All groups share one centre, and each spreads out both ways along 13 directions, with some noise.
In the rows, zero is written as 128.
Known rows, each followed by its group:
[ 67 113 158  88 122 110  90 126  87 110 124 168 101 124 138 157  89 146
 160]
Z_755
[136 139 159  76  78  87 151 187 110  97 105 126 144 134  70 143 166 132
  42]
Z_148
[150 140 131 111 193  99 148 166 129 150  95 144 174 153 110 124 113 129
 142]
Z_755
[159 179 126 145 120 189 100 122 157 105 102  78 110  91  66 126 143 131
  94]
Z_425
[107  94 105 155 168 153 150 108 140 155 103 108 101 156 187 133 100 117
 130]
Z_148
[201 122  88 119 191 149 164 121 120 139 103 150 164 122 152 187 156 141
 111]
Z_390
[151  76 146 106 109 131 117 146  96 109 146 176 122 165 132 126 138 116
 197]
Z_755
[108 139 147 152 149  75  98 132 127 104 121  86 107 163 117 136  64 127
 131]
Z_390
[161  91 142 110 124 111 159 186 164 120 151 124 185 192 134 140  76 163
  96]
Z_755
[ 73 165 117 107 117 112 140 160 100  77  99 153 162 128 133 106 169 135
 157]
Z_148
[153  77 139 202 132 149 172  95 119  93 126 103 134  89 113 189 140  89
 127]
Z_148
[161 103  84 135  89 139  87 114 125 139 144 141 134  95 153 142 189 152
 105]
Z_425
[155 117 133 112 176 182 228 121 105 118  98 157 143 120 156 175 128 150
  80]
Z_425
[187  82 159 114 126 198 168 150 117  76 163 150 166 106 141 149 111 107
  71]
Z_425
[138 116 160 137 105 236 160 125 139 101 141 120  77 117 147 168  87 118
 119]
Z_148
[142 128 155 207 142 171 146  90  81 115 146 127 171 129 153 150  89 100
 152]
Z_148
[117 125  93 167 143 134  99 109  69 182 119 157 172 144 128 133 144 156
 108]
Z_425
[ 99 140 112 113 124 147  94 162 136 153 128 165 213 118 104 134 113 174
 124]
Z_755
[112 163 174 141 105  88 124 128 108 119 174 120 148 128 101  74  91 125
  98]
Z_390
[154 115 168  85  97 145 157 144 174  99 115 116 170  77 183 127 137 166
  71]
Z_390
[174 129  81  87 138 159 106 131 159 164 118 154 122 104 104 159 183 129
 157]
Z_390
[140 100 144  69 145  90  99 162 146 129 119 152 133 135 148 151  97 158
 153]
Z_390
[124 148  91  99 178 132  94 118 179 113 112 106  95 167  91 149  90 147
 186]
Z_148
[150 137  97 115 149 144  97 125 126 145  87 146  59 108 133 143 175 140
 174]
Z_755
[153 141 110 164  95 163 134 146 132 183 124 148 186 174 132  97 162 172
 163]
Z_755
[173 142 102 134 111 174 128 109 169 178 128 126 108  81 176 123 164 182
 110]
Z_425
[103 119 115 205 122 157 154  91 107 106 120 132 189 127  95 181 124 169
 154]
Z_425
[121 121 104 151 172 123 163 116 145 141 157 122 127 125 113  73 128  77
 136]
Z_148
[111 140 102 149 129 142 140 101  95 185 138 144 134 139 186  79 152 122
 112]
Z_390
[ 88 153  93 146 162  75 173  53 162 131 121  88 170 103 115 167 145 114
 156]
Z_148
[112 185 153  44 101 136 128 163 122 127  73 130 115 127 154 143 153 154
  79]
Z_425
[132 117 125  79 163 161 134  96 119 123 113 136 154 136  74 120 143 102
 106]
Z_425
[143 166 126 135 122 103 138 121 105 137 114 102 234 136 103 172 148 106
  60]
Z_148
[134 106 110 159 101 145 152 110 175 161 150 108 164 141  93 128 122 172
 100]
Z_755
[154 139 172 100  97 228 143 168  84  95 154 191 163  94 154  89 140 131
 106]
Z_425
[209 111 138 126 135 171 139 145 176 139 150 100 132 104 145 145 108 108
  83]
Z_425
[ 87 104 136 161 147 125 217  96  86  94  92 124 150 150 199 171 128 137
 119]
Z_390
[ 86 106  70 146 130 122 107 101  76 176 149 167 131 106 152  92 180  98
 110]
Z_390
[131 110  65 140 164  97 115  84 142 188 111 128  84 139 112 150 168 131
 173]
Z_425
[ 49 129 127 128 127  47 110 100 105 155 139 128  87 164 135 114  93 140
 144]
Z_390
[178 143 170 128 132 138 132 146 107 108  76 114 177 172 128 125 133 142
 122]
Z_755
[146 131 100 117 147  79 128 135 108 125 113 144 140  98 131 174 166 127
 107]
Z_390
[145 194 113 100 134 111 100 142 132 100 121 135 163 118  95 145 150 138
 152]
Z_148
[146 146 128 112 129 187 156 129 161 127 122 138 125 132  87 128 146 112
 192]
Z_390
[126  90 120 146 139  83 180 138 139 111 183 125 150 142 156  97  81 154
  58]
Z_755
[130  81  72  84 152 139 124 120 185 156 137 117 112 125 105 132 142 110
  94]
Z_148
[145 133 140 105 127 102 158  91 149 130 142 100 156 123 139  99 153  81
 116]
Z_755
[134 133  73  90 182 140 123 122 191 154 133 116  75 134 136 113 113 123
 136]
Z_148
[121  95  91 145 160 136  81 151 130 130 147 141 109  93  79  97 143  56
 147]
Z_390
[184  96 141 185 119 205 147 112 145 153 106 102 105 109 165 179 135 103
 146]
Z_148
[ 96 125 130  96 103 164  81 104 117 178 125 154 194 144 107 118 124 167
 106]
Z_425
[148 140 117 157 118 144 142 216 137  86 129 142 180 162 124 163  97 186
 129]
Z_755
[167 130 110  97 141 123 109 153 134 153 119 140 110 122 180 133 139 142
 100]
Z_755
[174  89 119 136 162 100 128 113 104 135 144 142  80  84 111 153 153  63
 127]
Z_755
[114 134 140  85 105 152 146 102 132  79 123 134 134 103 129 115 155 156
 104]
Z_425
[166 131  92 164 162 127 140 118 148 161 100  97  42 110 126 172 139 129
 113]
Z_755
[166 157 147 169 171 127 108  94 138 153 123 109  94 157 142 135  70 143
 215]
Z_148
[148 129  84 100 151 161  79 118 207 131  89  98 144  84 149 128 159 146
 135]
Z_390
[146 115 133 107  88 116 123 128 183 203 162 115 158 134 143 134 134  88
 151]
Z_425
[177 108 151 125 146  75 141 101  98 168 149 128 111 100 152 127 155  42
 110]
Z_755
[142 107 119  82 118 121  94 126 136 125 149 139  69 117 148  88 144 117
 129]
Z_425
[ 86  58 101  89  65 123  54 113 158 175 128 123 102 118 127 159 158 126
 121]
Z_390
[157 126 124  87 105 161 125 115 176 171 124 122 162 116 139 135 152 149
 120]
Z_390
[129 119 112  92 152  42 108 130 133 169 124 139 138 151 110 111 140 143
 138]
Z_148

New rows. What belongs after each?
[157 125 117 143 124 191 138  84 150 136 116 109 207 156  70  94 170 116
 146]
Z_755
[117 145 158 105 136  83 148 132 103  45 137 146 169  88 131 123 113 185
  97]
Z_390
[ 99  97 106 141 160  95  87 125 126 124 124 114 107 131 139 128 102 113
 127]
Z_390
[ 92 136 173 126 124  48 102 146 132  98 152 118 157 107 103  92  87 114
 127]
Z_390
[153 122 133 172 106 152 112 139  98 136 170 157 172 115 152  96 135 114
 142]
Z_425
[121 165 137 142 188  71 108 158 137  89 112 114 141 112 127  92  91 117
 156]
Z_390
[167  86 104 163 112 132  99 143 129 171 160 135 141 130 157 159 125 127
 123]
Z_425
[138 111 135  91 114  96  98 159 107 139 130 126 152 154 137 154 124  90
  80]
Z_425
[131 146 124  86 122 189 147 146 155 141 145 148 147 138  64 154 129  77
 162]
Z_148
[119 116 117 156 106 188 132 106 163 177  89  87 135 161 158 147 151  90
 164]
Z_390
[109 133  91  71 109 151 102 127 160 110 117 153 114  89 148 162 167 162
 157]
Z_148
[171 114 125 155 163 112 175 151 117  75 140 142  68 117 161 137 136  91
 174]
Z_425
[207 117 120 150 142 218 157 132 152 113 107 104 185 109 150 157 154 113
  96]
Z_390
[195  95 140 128 127  98 115 158 195  93 161  82 129 123 177 155  86 113
 122]
Z_425
[ 81 147 146 131 136 115  93 123  61 143 129 173 143  95 145 141 115 101
 146]
Z_755
[168 128 130 147 163 137 109 157 156 164 104 109 191 159 135 183  71 152
 122]
Z_425
[144  73 156 133  93 159 170 107 121 177 164 120 114 175 119 152  96  97
  91]
Z_390
[147  44 113  97 114 112 142 113 127 173 170 147 146 144 145 167 134  92
  95]
Z_425
[165 117 125 121  83 159 125 137 142 187 141 112 138 111 138 163 149 107
  39]
Z_425
[146 164 129 181 139 155 168 130 113  80 115 122  85  95 127 128 143 132
 130]
Z_425
[124 181 139 112 114 138 101 204 129 145  95 160 216 131 117 165 125 156
 161]
Z_755
[145  65 169 159 116 130 146 108 111 102 142 100 100 163  99 174  78 110
 109]
Z_755
[141 127 150 100 117 154 105 124 108  70  85 117  88 170 168 127 120 177
 123]
Z_755
[113 134 135 134 119 123 125 120 132 134 160 122 114  83 108 197 116  55
 138]
Z_755
[104  90  95 109 118 135 150 126 124 144 138 148  49  85 144 114 177 115
  91]
Z_390
[153  70 135 103 103 108  95 136 123  98 176 128 176 136 143 132 113 100
  89]
Z_425
[151  56  93 148 126 111 121 131 128 168 154 159 130 145 172 188 121 146
 159]
Z_425
[ 96 177 143 134 138 103 116 155  96 139 122 159  79 143 162  77 116 131
 193]
Z_425
[ 87 114 133 116 112 109 109 121 154 147 139 120 166  93 141  88 142 111
 124]
Z_390
[165 143 117 141 122 152 105 129 142  99  89 105 131  88  90 158 162 159
  90]
Z_755
[107 103  92 133 157 155 125 144 152 113 146 126 133 137 109 154  68 166
  92]
Z_755
[201 139 125  83 134 108 103 179  92 153 135 180 101 146 151 161 129 162
 117]
Z_390
[ 91 112 137  87 135 128  92 150 116 166 135 166 121 154 158 158  68 144
 151]
Z_755
[139 152 132 119 155 177 133 137 119  86 130 162 164 117 151  78 124 158
 158]
Z_390
[166 125 154 153 147  62 117 124 103 120 102 119  90 132 154 157 111 174
 145]
Z_148
[150 105  97 176 111 178 154 123  93 146 124 164 126 104 139 182 170 159
 118]
Z_425
[143 169 120 134 165  85 178 129 147 135 149 102 127 115  89  92 136  85
  99]
Z_148
[108 159 166 134 129 129 149 147 131 113 157 130  98 123 117  47  99 111
 131]
Z_390
[162 135 113 145 151 146 194  92 167 172 127 106  81  93 179 132 135 162
  90]
Z_425
[163 113 166 121  91 124 146 142 160 177 118  98 169 192 139 142 102 156
 107]
Z_755
[136 167 116 182 124  88 137 139 120 121 118 108 101 115 167 134 144 135
 137]
Z_425
[120 112 121 131 167 130 175 127 108  98 111 158 109 140 150 159 115 158
 164]
Z_425
[186 135 117  83 172 114 133 146 154 108 105 114  84 126 134 128 148  87
 131]
Z_425
[129  92 132 135 126 111  95 139 110  82 159 129  94 140 115 124 104  96
 129]
Z_425
[162 172 127 173 123 156  55 185  84  86 119 126  91 117  81 110 137  90
 139]
Z_425
[178 136 149 149 107 142 144 118  95 144 114 139 176 173 152  73 186 119
 163]
Z_755
[144 138 107 132  86 114  37 154 138 141 143 120  50 113 140 100 152 129
 149]
Z_425
[159 116  99 121 189 140 134 117 162 144  90 107 127 140  88 126 127 157
 105]
Z_755
[ 96 108  74 114 169  56 152  54  83 133 109 139 126 142 110 124 197 100
 134]
Z_425
[126 183 110 167 161 114 115 115 121 129  96 114 123 124 110 106 149 133
 177]
Z_425
[111 162 141 166 111 181 128 113 172 102 118  74  89 114  39 151 100 127
 140]
Z_425
[165  95 122  89 166 113 140  94 146 137 112 124 157 148 110  70 154 144
 110]
Z_755
